The rows are grouped in 4 different ways at once. Each group adds its own fixed numbers to the row, and there is some noise. The rows also spread widely along 12 directions, which tell nothing about the answers.
In the rows, zero is written as 128.
Some rows, each with its group in each grouping after it:
[ 75  62  99 140 111 114 135 166 174 134 153 164  78 144 117 157  80  91
 112  60  78 131 112  99  69 130 151 116 101 139 101 173 116  96 124 155]	J953 zeg J323 Zer
[144 147 137 117 135 152 120 134 106 130 120 144 171 142 136 132 139 136
 101 145 162 124 125 148 171 129 116 115 139 121 117 127 109  99 116  93]	J340 zeg J254 Zufe
[117  60 101  82  94  83 157 169 112 152 162 152  85 152 124 166 151 120
 124 113 127 206 114  50 104 135  98 170 142 134 121 122 187 108  95 146]	J520 Vozi J186 suz
[162 138 108 130 118 149 113 136 112 159 130 140 172 110 102 137 133 161
 121 157 171 164 117 149 191 125 128 111 154 114  91 158 122 103 118 118]	J459 gafa J323 Zufe
[114  81 125 106 128  96 180 143 129 148 127 150  96 143 161 180 137 125
 133 114 122 158 102  65 112 125 116 145 115 162 145 113 187 114 108 131]	J139 gafa J186 suz
[161 102 102  93 165 146 155 117 105  88 110 168 173 174  89  83 175 130
 107 163 187  80 142 156 198 126 125 146 181 124  98 122  88 145 131  94]	J459 Vozi J283 Zer
[ 88  42 100 100  76 138 123 137 152 148 153 140 121 133  95 123 103  70
 108  99 134 126 186  98 126 114  90 181  91  90  98 185  95  78 127 169]	J139 gafa J385 suz
[139 120 128 157 127 139 117 160 121 168 119 172 121 140 131 175  97 125
 141  92  98 159  92 127 122 115 156  85 116 148 147 137 124 116 135 148]	J520 zeg J385 suz
[ 98 157 136 118  91 131 120 128 116 186 119  71  76 167  65 162 134 112
 168 134 131 191  58 112 124 193 197 152 133 162  74 124 155  89 135 200]	J953 gafa J254 suz
[128 156 134 129 163 152 162  97 107 122  83 136 160 133  99 116 127 156
 151 105 168  85 152 171 172 130 184 129 118 155 125 123 110 106 137 130]	J340 Vozi J283 suz
[134  80 121 102 134 124 153 113 119 121 124 163 143 169 129 133 123 112
 105 130 154 101 152  97 166 124  93 135 119 144 144 119 116 136 118 104]	J459 Vozi J186 Zer
[163 190 164  69 147 193 141 143  77  61 103 124 188 145 155 112 152 157
  95 139 185 146 137 185 174 132 136 147 196 113 106 107  93 143 101 119]	J340 Vozi J323 Zufe
[ 94 114 113 119 134 108 183 135 130 142 112 123 104 134 129 151 141 144
 136 128 129 137 100 108 120 161 158 136 126 159  98 128 166  84 119 132]	J953 gafa J254 suz
[ 92  90 105  80 163  91 170 119 120 106 147 148  89 174  88 124 151 107
 137 111 144 126 119  80 116 187 139 158 123 175 124 101 168 125 115 114]	J139 Vozi J283 Zer
[130 124 122 152 114 136 142 112 120 175  98 127 148 130 112 165 124 132
 143 133 146 130 117 136 165 122 142 117 114 140 118 143 127  82 130 150]	J340 gafa J283 suz
[ 96  61 139 135 113 117 119 195 205 166 114 105 104 115 112 133 113 121
 183  47 135  74 143  99 104  83 208 135  97 124  92 135 170  92 165 163]	J139 gafa J254 suz
[122 175 159 166 115 152  63 145 136 176 116 102 168  85 124 149  84 104
 118 153 137 132  99 138 134 183 111  52  63 131 108 164 108  30 111 138]	J139 Vozi J323 Zufe
[142 124 110 112 128 170 172  92  96 117 107 178 160 167 116 146 120 153
 102 125 150 145 118 161 188 110 135 142 177 142 130 139  91 154 119 135]	J520 gafa J323 suz
[140 185 152  98 137 129 138  80  71 146  98  85 107 155  45 116 151 119
 169 170 167 155 107 141 168 188 168 164 129 167  97 116 125 104 128 180]	J459 Vozi J323 Zer
[ 53 136 109  79  63 159 162  94 115 105 154 100 108 168 124 182  95 111
  82  99 134 189 139 125 105 184 139 188 118 137  95 132 110  98  90 184]	J340 zeg J186 Zufe
[141 136 128  77 139 143 106 158 113 126 142 129 156 143 124 127 156 123
 117 134 167 141 117 112 151 163 112 135 145 124 114 105 144 116 120 106]	J139 gafa J283 suz
[161 142 132 133 142 169 129 124 107 124  89 151 185 185 117 136 151 117
 104 178 162 101  79 164 192 136 126  95 179 135 109 125  80 124 124 117]	J340 Vozi J283 suz
[108  89 126 113 132 131 187 131 114  98 104 162 125 162 144 126 134 109
  93 155 124 119 132 128 121 131 107 149 139 136 114 147  98 105 108 142]	J459 Vozi J254 Zufe
[132  90 132 118 183 127 207 163 127  66  73 171 133 156 158 109 164 122
 113 149 117  76 121 146 107 104 140 132 163 137 103 133 102 119 124 134]	J459 Vozi J283 Zufe
[191  88 118 139 145  86 144 122  73 185 123 207 104 136  78 131 140 122
 159 159 128 192 116  91 168  77  89 139 129 149 154 163 130 118 120 119]	J459 Vozi J323 Zufe
[167 105 161 151 105 131  93 154 109 205 101 142 120 135 116 149 103  90
 168 122 125 145 132 106 153  78 120 110  94 134 157 141 115 115 145 168]	J459 Vozi J385 suz
[132 106 100 110 113 113 162  99 101 166 121 140 101 168  61 137 151 117
 163 139 156 161 117 118 170 127 156 173 145 148 104 134 138 119 140 171]	J459 zeg J385 suz
[141 152 181 103 154 138 151 110 106 118  73 108 141 142 128 107 144  95
 128 192 138  89 122 134 141 150 107 133 106 141 113 134  97  81 125 154]	J459 gafa J323 Zufe
[136 111 127 117 147 115 134 168 132 123 125 131 128 112 124 121 131 141
 136 108 143 121 138 117 124 130 146 115 124 136 111 132 150 107 121 121]	J459 Vozi J323 Zer
[116 147 142 153 118 165 100 153 138 167 130 128 156 104 160 178  61 143
 134  74 129 139 138 135 146 137 158  69  76 143 146 136 126 101 128 126]	J953 gafa J385 Zufe
[123 121 140  98  92 164 139 155 130 108 106 107 164 127 161 129 129 109
  89 131 156 121 156 147 142 128 111 150 139  96  79 145  87  92 104 155]	J953 Vozi J186 Zer
[142 135 145  99 131 147 136 138  85 132 124 153 115 177 129 143 122 106
 126 124 128 168 108 120 146 143 126 137 146 153 145 117 114 145 119 142]	J953 Vozi J385 suz
[128 108 106 114 114 153 136  85  93 156 139 174 133 160  88 140 101 129
 110 107 146 154 154 127 182 116 111 162 119 140 146 153  93 124 122 122]	J340 gafa J254 suz
[137  79 135  93 139 123 100 197 144 127 178 184 122 164 176 160 102 105
  96  80 109 143 115  54 109 126  85  97 112 140 165 113 143 142 110  73]	J953 gafa J186 Zufe

New rows. What belongs after each?
[128 154 148  82 134 122 100 178 113 127 130  81 123 103  82  80 169 124
 145 135 162 142 152 127 109 162 151 168 118  98  54 144 141  43 120 144]	J340 Vozi J254 Zufe
[103 127 141  89  91 126  94 136 105 163 159 115 132 125 129 150  99  90
 116 110 137 169 162  86 120 172  88 135  65 124 141 124 131  73 108 139]	J520 zeg J385 Zufe
[149 133 114 130  99 150 109 137 125 168 130 130 161 138 122 167 124 141
 114 155 158 156  94 121 175 146 112 103 137 132 112 134 133 106 120 126]	J459 gafa J186 suz
[ 80 179 109 144 116 193 135  79 131 126 104 104 187 141  98 157  85 158
 111 100 181 100 139 195 179 184 192 100 118 152 105 129  95  96 125 143]	J340 Vozi J283 suz
[121 133 105 180 158  88 135 120 141 197 102 123 116 109  32 129 138 154
 197 137 145 111  70 129 143 170 209  80 100 171  83 153 175  44 145 144]	J520 Vozi J323 suz
[139 150 122  83 146 146 103 149 108 112 160 138 136 158  85 114 137 134
 134  97 158 143 128 134 147 155 164 138 144 129 104 119 122 124 130 112]	J340 zeg J385 Zufe
[134 132 143 109 140 170 129 106 101 118 130 184 125 164 106 141  67 132
 136  50 142 146 153 141 166  97 161 143 120 162 177 120  91 179 128 128]	J139 Vozi J323 Zufe
[130  61 122 102 111 100 178  92  89 159 112 163 113 161 117 130 141  79
 131 137 148 133 174  90 171  91  78 188 113 136 143 138 107 115 112 141]	J953 Vozi J283 Zer
[141 117 141  98 147 140 127 187 124 108 121 127 163 110 174 126 145 132
 107 123 138 113 141 126 120 152 114 107 124 111 111 119 139  98 116 110]	J520 gafa J385 Zer
[113 112  99 139 112 141 128 173 124 145 136 160 128 111 138 157 106 132
 110  89 113 178 127 130 104 130 134 116 123 121 112 164 116  91 110 144]	J953 Vozi J283 suz
[123 172 154 116 124 160  76 159 127 141 107  82 186 106 120 120 126 127
 127 128 171 104 138 148 141 179 147  95 101 114  94 115 120  61 131 140]	J520 Vozi J283 suz
[153 155 144 107 167 127 131 165  93 119 107 133 142 130 116 119 170 138
 142 151 141 148  98 138 129 160 149 119 147 136 102 112 137  95 118 129]	J520 Vozi J283 Zufe
[105 117 135  92  97 115 161 107 114 164 117 100  58 196  72 165 139  92
 172 128 125 178  69  82 126 162 176 184 137 174  97 109 155 117 131 204]	J953 gafa J186 suz
[116  87 112  71 134 116 100 173 125 123 176 150 134 130 113 111 136 103
 101 111 130 136 158  79  99 168  85 144 102 109 114 133 134  83 115 100]	J520 gafa J283 Zufe
[122  85  96  84 140  98 184 148  91 116 141 174 106 137 132 141 153 147
 131  95 138 185 150  98 117 121 130 173 149 140 130 116 163 125 102 122]	J520 Vozi J283 Zufe
[150 136 147 131 157 152 124 165  97 117 120 187 180 126 194 145 116 145
  74 138 125 137 123 129 141 134  75  69 122 134 165 125 108 107  96  69]	J520 Vozi J254 Zufe
[ 93  70 133 157  55 158 156  98 150 162  95 135 151 150 164 199  59 107
 105  81 135 109 165 127 163  88 126 123  94 137 147 136  91 118 116 178]	J520 Vozi J186 Zer
[135 144 102 135 103 154 165 156 101 140  98 123 150  81 137 145 139 174
 126 133 151 193 141 183 143 121 160 141 161 102  75 169 124  82 108 179]	J459 Vozi J385 suz
[137  95 128 111 102 115 160 166 125 133 117 134 130 138 179 170 157 113
 100 141 129 155 110 101 124 106  98 140 147 118 102 129 144  95  99 135]	J340 zeg J186 Zer
[114 106 119  77 109 127 128 147  98 108 156 155 103 208 121 147 155  65
  61 176 105 172  73  90 101 179  60 155 164 129 101 135 105 103  97 132]	J340 zeg J254 suz
[138 160 177 121  80 175 115 119  68 161 107 116 141 138 179 191  82  87
 108 129 126 201 135 132 155 135  81 126 101 142 172 122  94 127  98 177]	J139 Vozi J385 Zer
[119  86 106  70 106 115 162 161 129 101 144 135 112 180 126 138 170 110
 103 148 143 156 105  97 118 137 118 174 180 116  71 122 139 121 110 146]	J459 zeg J186 Zufe
[144 148 139 142 155 140 132 114  90 165  98 179 125 116 120 135 104 116
 139 111 113 134 145 144 136 111 123 120  73 148 153 158  84  86 132 136]	J953 zeg J283 suz
[102  82 113 122 148 122 143 189 151 103 141 165 117 163 151 138 119  96
  99 118 103 118  89 102  88 159 123  92 134 136 107 144 124 102 113 117]	J953 Vozi J385 Zufe
[127 144 165 166 119 175  96 137 127 170 104 145 162 111 163 179  52 131
 131  71 114 121 146 145 139 113 148  66  59 146 177 125  96 107 137 142]	J520 gafa J283 Zufe
[130  48 106  95 108 110 161 178 122 135 146 158  66 155  94 134 140 107
 159  93 106 182 136  94 102  78 156 193 157 116  97 155 137 138 135 181]	J459 gafa J385 Zufe
[108  98 156 137  52 139  89 180 159 183 127  96 127 121 146 179  78  90
 134  89 135 162 131 101 131  95 135 108 106 110 108 149 123  89 120 178]	J953 Vozi J323 Zufe
[131 144 134 123 144 146 114 145 120 144 115 126 131 146  83 131 132 123
 147 129 131 132  94 141 129 163 177 118 128 140  94 128 113  95 140 152]	J520 gafa J283 Zufe
[128 157 132 117 164 169 115 103 126 107 123 154 157 133  85  95 104 127
 115 103 149  74 165 164 150 143 154 128  84 130 113 150  69  84 136 109]	J340 zeg J186 Zufe
[113 133  86  96 165 136 157 150 114  98 146 162 121 126 107 121 138 158
 122  94 133 154 126 140 114 166 173 145 141 137  90 141 131 108 117 114]	J953 gafa J283 Zufe
[120 119 118 149  94 168  79 171 151 162 142 157 145 117 130 164  77 115
 117  64 123 153 133 141 127 102 149  99 102 110 118 157  95 103 131 148]	J139 zeg J283 Zufe
[129 165 138  94  61 168  65 114  99 188 141  91 130 156  62 143 114  91
 144 114 170 188 135 133 174 152 146 169 119 114  93 129  91 101 137 185]	J953 zeg J283 suz
[108 153 100 125 148 179 146 150 127  77 134 157 183 121 189 162  99 168
  64  98 136 119 134 176 134 172 139  69 136 134 124 127 111 125 103  90]	J459 zeg J385 Zer
[123 101 109 113 143 135 149 162 127 114 138 175 117 158 130 134 129 111
 119 107 116 139 110 126 122 125 146 125 146 132 108 142 113 122 126 124]	J953 zeg J385 Zufe
[151 165 165  99 101 175  69 203 122 117 134 123 138 175 158 170 130  85
  84 152 113 188  29 132 109 159 112  96 188 117  98 120 105 130 113 156]	J139 zeg J323 suz
[ 93  80 102 141 187 121 177 182 160  78 116 193 154 103 177 102 126 134
  72 122 106  62 146 136  87 138 104  87 108 118 100 177 109  56 103  73]	J953 Vozi J254 Zufe
[100 116 109 116  97 142 115 153 149 149 142 126 158 138 157 183 113 129
 109  97 159 142 112 113 144 149 130 102 128 130 120 109 155 109 119 119]	J139 zeg J283 suz
[131 123  96 144 147 145 147 112 118 135 113 169 136 106  64  97 124 132
 133 134 142 129 142 165 146 128 151 147 110 119  77 193  83  62 123 147]	J139 Vozi J186 Zufe
[151 104 120 145 178  97 154 167 134 144 113 182 103 127 107 122 146 129
 159 120 113 123  90 119 123  95 165 111 135 144 105 154 136  97 135 113]	J953 zeg J323 Zufe
[136 130 133 122 124 142 132 138 104 128 121 159 175 134 164 155 119 132
  81 158 146 149 110 125 157 148  80  87 139 130 136 133 113  98  91 104]	J520 Vozi J323 Zufe
[ 95 106 119  96 157 126 142 103 147 112 137 158 134 166  98 112 107 116
 122  82 154  63 151 108 147 145 145 129 103 158 132 122 119 117 137  97]	J953 zeg J323 suz
[113 131 110 114 136 152 141 125 127 110 136 167 152 125 127 128 100 137
  95 100 145 125 147 147 146 130 130 125 119 125 114 156  92 101 112 107]	J953 zeg J323 Zufe
[ 85  97 132 133  49 121 109 124 149 199 136  85 113 121  93 180  76 114
 156  66 153 154 156  93 141 117 155 141  80 136 123 146 152  77 124 186]	J340 Vozi J323 suz
[146 217 161 130 114 181  82 133  79 173 116 100 155 130 128 169  96 137
 142 128 151 193  92 157 169 185 155  86 118 153 134 112 116 110 118 151]	J953 Vozi J385 suz
[171 184 160  65 167 161  91 112  75 126 113 108 188 104  90  52 161 118
 122 189 190  94 192 150 184 179  81 149  87 103 113 138  89  66 132 106]	J459 gafa J385 suz
[109 113 142 130  68 133  83 149 131 180 144 110 133 118 113 166  80 104
 129 101 138 174 135  99 128 140 120 115  87 123 122 150 129  75 112 166]	J520 Vozi J323 Zufe
[144 157 138 127 134 151 103 160 122 155 119 128 150  94 111 133 110 171
 157  72 155 142 147 146 143 127 185 112 107 134 121 126 143  98 135 137]	J520 Vozi J186 suz
[141  82  97  64 166 102 154 171 124  82 167 163 114 197  91 107 199 115
 107 169 141 133  68  82 121 166 115 158 192 132  72 121 151 115 110  87]	J340 gafa J186 Zufe
[175 159 171  74 106 128  60 186  64 178 153 123  87 184 113 154 151  91
 144 149 133 236  63  69 134 159 101 142 156 144 140  91 152 140 118 140]	J953 Vozi J254 suz
[143 106 141 146 140 113  89 118 113 185 131 165 112 147  80 136  92  91
 147 119 109 123 120  84 134 151 111  96  59 167 161 138 113  94 132 125]	J520 Vozi J186 Zer
[ 87 110 119 123  57 158 144  80 108 167 119 113 128 169  95 168  84  87
 126 127 156 166 141 136 179 145 138 158 119 135 106 151  87 104 113 193]	J953 Vozi J385 Zufe
[122 133 142 111 147 120 103 147 134 148 124 125 158 113 124 120 133 122
 137 113 155  91 150 114 136 149 134 104  78 128 125 111 140  71 133 104]	J520 zeg J283 Zufe
[114 121 136 148  86 142  96 158 133 178 136 113 118 123 142 200  78 110
 132  75 106 169 121 110 111 128 146 103  85 142 138 134 130 103 123 164]	J340 gafa J283 Zer
[120 134 146  86 119 158 166 158 109  87 115 131 124 136 170 148 117 146
 110  97 133 165 152 139 109 120 150 163 143 130 117 118 122 134 106 163]	J459 Vozi J186 Zufe
[ 90  52 104 131 103 100 140 163 155 152 146 167  96 140 127 158  97  93
 114  91 104 144 117  76  96 119 109 118 110 138 122 171 135  91 113 142]	J953 Vozi J323 suz
[152 152 154 107  87 156  84 163  80 143 143 132 121 155 127 165 116  86
  94 153 116 227  84 116 120 142  82 130 149 118 117 155  92 105  93 165]	J340 Vozi J323 Zufe
[122  93  76 123  98 151 162 143 110 126 132 161 143  89 112 122 118 150
 109 109 146 183 193 168 143  97 133 169 137  88  78 199  93  85 107 162]	J459 Vozi J385 Zufe
[133 113 103 134 153 118 151 101  88 155 135 192 130 156 105 141 115 118
 122 147 136 150 110 109 172 156 101 105 109 166 154 144 119 106 108  93]	J953 Vozi J385 Zufe
[ 92 124 125 147  79 169 167  67 132 149  80 114 159 144 117 165  81 128
 115 127 161 108 155 158 179 131 148 137  99 144 116 148  84  93 122 184]	J459 Vozi J186 suz
[152 119 189 148 137 160  78 210 182 136  88 133 184 128 209 137 109  82
  96 131 116  39 104 125 117 103  99  44  94 107 123 134  87  76 137 109]	J953 zeg J186 suz
[ 46 130 140 178  79 165 177  94 159 143  78  97 141 124 178 203  49 108
 107 106 108 102 134 160 108 150 163  87  61 153 122 151  94  68 120 205]	J459 zeg J385 Zufe
[125 155 142 116 118 150 109 114 115 171 116 116 127 145  88 134 108 111
 164  98 154 132 136 136 164 139 171 131  97 145 124 126 111 105 145 157]	J953 zeg J385 suz
[176 145 162 133 125 118 115 116  71 182 110 152 118 137 122 160 128  97
 140 145 123 174 111 108 161 102  94 124 107 151 158 134 115 107 118 136]	J340 zeg J323 Zer
[168 139 147 131  74 181  78 156  87 171 135 165 170 152 173 194  88 107
  91 129 126 207 106 132 172 104  81  88 144 115 159 128  84 140 107 138]	J520 zeg J385 Zufe
[166 193 157 143 159 145 140 109  82 174  70 104 134  76 100 128 129 167
 195 113 156 139 162 172 168 115 199 135  84 153 128 125 131  95 147 165]	J459 gafa J283 Zer
[130 105 133  75  81 169 109 169 105 101 162 132 126 202 140 168 112  96
  91  89 135 188 115 114 137 134 121 149 187 123 126 109 105 179 107 152]	J340 Vozi J385 Zer
[116 144 160 140 109 176  84 173 166 142  99  94 185 113 136 118 101 127
 126 103 169  72 149 167 161 123 175  87 109 100  84 139  93  79 138 131]	J953 Vozi J254 Zufe
[152 180 153  81 175 170 146 127  76  80  83 137 203 124 166  86 164 123
  80 186 172  92 156 172 167 164  77 127 133 109 113 126  72  83 106  95]	J953 Vozi J283 suz
[167 194 124 122 146 152 129 116  75 155  88 129 183 102 102 124 168 175
 148 152 183 150 124 180 193 144 160 123 144 124  99 122 126  85 129 126]	J520 zeg J283 suz
[174 180 176  89  64 153  77 151  79 184 123  77 162 146 147 164 156 117
 125 185 188 208 106 118 194 137  91 138 156 108 112  94 134 110 112 142]	J459 zeg J254 Zufe
[138 131  77 137 157 129 173 117  95 132 124 159 131 140  70 131 166 156
 135 169 140 163  79 159 160 161 166 131 172 140  68 165 128  86 115 130]	J340 gafa J385 Zufe
[146 122 155 104 135 127 133 124 115 156 105 127 128 149 103 127 139 116
 162 123 165 119 126 103 164 118 140 149 114 150 130 107 146 113 136 139]	J139 Vozi J186 suz
[150 166 152 101 147 148 128  82  95 140  98 114 137 185  68 111 140 113
 162 149 181 106 108 136 200 167 167 142 132 168 114  95 111 129 136 135]	J953 Vozi J186 Zer
[ 92 118 115 131 124 131 184  95 122 125  89 119 143 136 117 133 145 125
 112 163 160 109 121 152 157 167 139 140 132 141  82 144 127  75 108 145]	J139 Vozi J254 Zer
[130 116 133 123 180 107 129 173 153 138 117 135 101 114  90  97 141 126
 169 107 116  93 116 109  97 143 182 124  91 139  82 149 143  66 145 128]	J953 gafa J186 Zufe
[ 97 138 114 108 118 135 125 155 148 120 135 107 144 137 128 146 141 121
  98 135 142 121  96 122 107 183 137 116 122 123  72 137 139  58 113 133]	J340 zeg J186 suz
[110 136 122 156 172  88 150 147 148 152 104 106 112 128  77 127 166 124
 178 155 131  97  63 125 109 185 203  90 106 159  64 135 176  40 136 138]	J340 zeg J385 Zufe
[122 103 165 140  73 118  93 158 166 205 110  73 188  62 175 167 101 124
 134 114 178  91 182  91 168  93  88  93  52 100 131 139 166  37 120 122]	J340 gafa J323 suz
